All groups share one centre, and each spreads out both ways along 7 directions, with some noise.
In the rows, zero is written as 128.
Known rows, each followed by its group:
[141 152 142 123 116 162 163 130 150 139 125 110 102 139 111 119 131 112
 155] : Nen
[127 132 130  88 134 151 127 116 141 107 144 151 118 112 144 153 142 124
 144] : Nen
[148 153 117  89 191 124 139 121  99 122 167 187 142 126 130 170 146 200
 122] : Filit
[140 145 131 151 120 119 146 158 131 146 132 118 128 141 115 128 154 136
 116] : Nen
[134 122 145 122 143 143 135 158 166 145 132 133 125 155 136 144 152 141
 151] : vib
[ 80 104  91 115  90 107 158 161  85 149 124 132 121  76 165  80 156 131
 101] : Nen
[129 117 123 124 106 125 166 110 149 121 170 122 123 132 143 143 126 133
 104] : vuru
[ 96 150 132 109 110 136 181  77 143 113 129 128  29 125 134  87 136 125
 125] : vib
[132 152 117 128 117 140 147 114 161 124 136 142 108 132 139 152 142 134
 135] : vib
[ 99 114 132 126 141 141 152  89 197  59 115 137  94 116 145  96 116 171
 166] : vib
[116 121  95 150 113 135 137 101 128  99 100 116 160 122 127 157 116 140
 129] : Filit
[150 155 117 174 125 101 115 108 145 128 147 141 137 163 120 163 125 148
 103] : Nen
[145 132 144 143 142 126 136 145 156 114 141 135 133 139 121 136 150 154
 132] : Nen
[111  87 135 126 168 132 151 153 134 148 112 121 140 166 128 147 158 179
 132] : vuru
[135 127 134 142 138 136 134 133 148 120 117 125 138 153 123 172 155 148
 130] : Filit
[122 159 135 130 133 131 148  64 188  85 144 149  56 152 135 148 138 150
 130] : vuru
[135 133 125 135 129 131 111 140 132 155 118 126 138 144 125 143 124 119
 139] : vuru
[133 119 115 123 118 129 148 124 112 156 144 116 144 146 134 144 115 127
 110] : vuru
[ 97  65 161 127 173 118 180 191 122 124 106 110 131 145 112  94 189 199
 116] : vib
[116 148 113 135 107 110 104 110 128 134 135 150  96 133 146 158 153 117
  97] : vib
[126 140 131 149 107 148 161 131 177 111 119 115  98 142 124 153 164 127
 135] : Filit
[143 130 124 122 159 123 107 133 110 158 137 140 149 153 126 158 120 144
 127] : Filit
[133 121 133 122 135 136 158 108 167 116 153 129 120 154 132 151 132 152
 125] : vuru
[112 141 107 131 102 117 131 107 116 148 123 126 102 130 138 127 127 119
 109] : vuru
[ 88 144 101 106  91 143 168 128 107 170 111 122  70 113 148 126 158 110
 120] : Nen
[123 140 129 133 114 128 124 122 159 113 128 140 100 124 141 131 145 124
 134] : vuru
[ 93 121 117 138  93 113 150 131 144 119 126 126  91 114 152 121 170 131
 101] : Filit
[ 96 132 103 120 106 113 112 105 131 152 122 142  88 113 158  75  93 124
 143] : Filit
[126 140 110 133 109 122 136 134 107 159 132 123 132 127 135 138 129 123
 112] : vib
[115 161 101 133 125 119 139 111  93 169 124 141  95 146 130 153 146 141
 100] : vuru
[159 149 133  72 164 114 150 131  82 169 216 168 117 136 136 149 141 148
  86] : Filit
[ 53  92  82 116  91 109 117 104  97 171 104 129  98 127 176 132 130 118
  98] : Nen
[134 108 138 135 131 122 169 168  89 183 129  91 137 165 110 133 152 131
  89] : vib
[ 89 150 114 168  70 134 132 131 183 145  81 111  66 126 149  96 152 100
 147] : Filit
[126  92 130 124 136 120 107 122 143 114 139 129 150 129 139 127 103 126
 134] : Nen
[ 95 166 106 116 114 121 152 118 143 103 132 172  68  91 155 127 181 157
 125] : vib

New rows, each followed by its group:
[139 119 113 128  89 107 149 179 118 142 172 129 159 103 155 150 175 115
  77] : vuru
[118 116 138 137 141 117 146 151 131 134 130 129 116 144 120 146 176 157
 108] : vib
[111 130 116 134 106 117 122 137 127 143 120 131 117 115 140 121 139 116
 118] : vuru
[101 132 106 132 102 117 145 122 126 147 123 130 100 124 148 128 145 134
 112] : Nen
[108 131 108 125 119 131 154 138 119 148 122 134 115 118 141 124 152 147
 124] : vuru
[128 109 152 135 136 145 122 125 190 127 120 118 109 171 130 125 120 122
 159] : Filit
[ 97 131 102 140 117 109 126 101 133  96 123 152 111 106 149 129 142 152
 114] : vib
[109  95 121 151 116 104 118 148 128 150 121 114 141 148 134 123 135 139
 105] : Nen
[110 151 108 131 100 127 145 117 130 144 126 134  95 112 145 119 137 123
 123] : Filit
[131 137 122 127 148 141 140 140 128 155 121 130 137 149 123 149 137 154
 144] : vuru
[ 88 121 104 142 128  98 177 126 108  92 120 136 111 101 132 114 175 187
  89] : vib
[139 136 139 117 135 141 121 175 142 178 135 139 120 150 136 156 172 123
 134] : vib
[125 102 143 148 155 113 118 148 156 118 127 135 139 160 129 166 176 166
 116] : vib
[110 101 134 139 127 112 109 128 136 143 117 116 118 154 133 134 132 123
 114] : vuru
[ 85 179  93 129 118 140 140 119 111 154  74 152  73  97 137 105 147 149
 162] : vuru
[120 133 126 131 130 136 159 120 164  96 128 140 107 124 132 149 162 159
 131] : Filit
[120 128 123 137 111 120 125 159 142 129 136 135 129 111 142 133 164 125
 114] : vuru
[107 137 120 164 125 129 120 152 160 126  82 136 118 141 132 159 180 153
 138] : Filit
[ 99 108 132 129 161 120 164 120 129 140 121 136  94 169 132 155 172 188
 110] : vuru
[125 131 119 131 113 121 138 142  97 172 134 117 123 145 127 139 146 112
  95] : vib
[127 148 118 115 139 159 174 128 146 133 124 135 128 125 132 132 125 167
 164] : vuru
[144 161 120 122 132 121 130 129 123 111 161 159 130 110 134 156 154 138
 109] : Nen
[100 159 145  83 105 145 126 104 151 167 134 147   4 128 154  92 145  86
 142] : vib
[144 135 130 173 114 122 138 121 155 134 132 105 136 154 116 104  94 128
 130] : Nen
[123 112 136 122 121 142 145 152 129 147 120 108 126 133 126 113 133 114
 137] : Nen
[128 143 130 137 120 134 152  89 169 102 137 133  93 149 129 155 141 144
 124] : vib
[122 118 137 147 131 116 141 168 133 150 120 122 127 140 126 133 175 147
 111] : Nen
[103 123 126 138 111 116 118 147 148 153 115 131  97 136 144 117 156 126
 127] : Filit
[122 159 100 114 104 129 128  85 128 123 144 146 104 114 147 149 109 116
 125] : Nen
[121 140 138 131 143 127 141 149 153 129 137 150  97 148 133 170 204 160
 116] : vib
[ 85 143 107 159  96 138 139 110 191 102  77 131  79 114 151  98 138 143
 172] : Filit
[129 163 112 132 103 132 127 140 131 141 124 141 121 107 138 131 140 118
 132] : vuru
[143  96 156 142 126 134 115 145 152 162 132  96 135 180 123 150 127  97
 122] : Filit
[ 82  84 127 126 130 103 167 121 133 122 133 128  91 147 151 133 175 168
  90] : vuru
[135  79 154 102 132 151 122 156 125 144 124  90 164 127 125  99  94  88
 151] : Nen
[143  70 150 155 103 127 153 156 136 128 145  74 158 173 113 186 172  95
  67] : Filit
[132 145 119 174  86 116 173 145 130 151 119  88 129 121 113  58 100 120
 124] : Nen
[106 143 133 139 140 122 108 128 139 130  99 149  87 146 129 138 167 147
 133] : vuru
[120 150 101 127 101 154 121 148 122 158  90 125 143  90 143  92  99 103
 178] : vuru
[120 129 123 126 117 132 144 150 147 123 128 135 124 111 145 125 150 139
 136] : vuru
[126 131 126 137 112 131 140 135 142 138 127 121 113 140 128 147 152 127
 117] : Filit
[132 129 120 152 118 108  88 111 144 132 136 142 128 161 137 192 150 120
  99] : vib
[110 123 106 163 106  95 142  72 104 102 130 117 113 141 122 149 130 138
  67] : vib
[119 123 132 140 120 115 123 140 153 116 135 138 116 131 141 140 162 130
 118] : vuru
[130 160 111 131 126 123 123  97 141 126 143 157 104 143 140 174 141 137
 114] : Nen
[132 138 131 137 126 152 173  88 190  86 129 120 107 148 128 140 118 154
 148] : vib
[ 97 114 123 123 114  96 133 150  58 188 123 120  90 132 129 110 168 112
  66] : vib
[115 153 103 144  89 122 161 126 123 153 122 119  99 121 137 111 133 126
 116] : Nen
[128 150 133 128 136 149 118 120 216  94 131 165 104 137 152 168 154 158
 172] : vib
[101 121 131 133 105 112 123  65 122 130 126 110  64 154 132 115 105  91
  98] : vib
[112 115 113 121 136 127 132 179 120 144 120 146 151 105 145 116 159 161
 137] : vib
[ 69  99  98 146 104 103 137 123 133 154 100 121  95 137 162 108 143 148
 109] : Nen
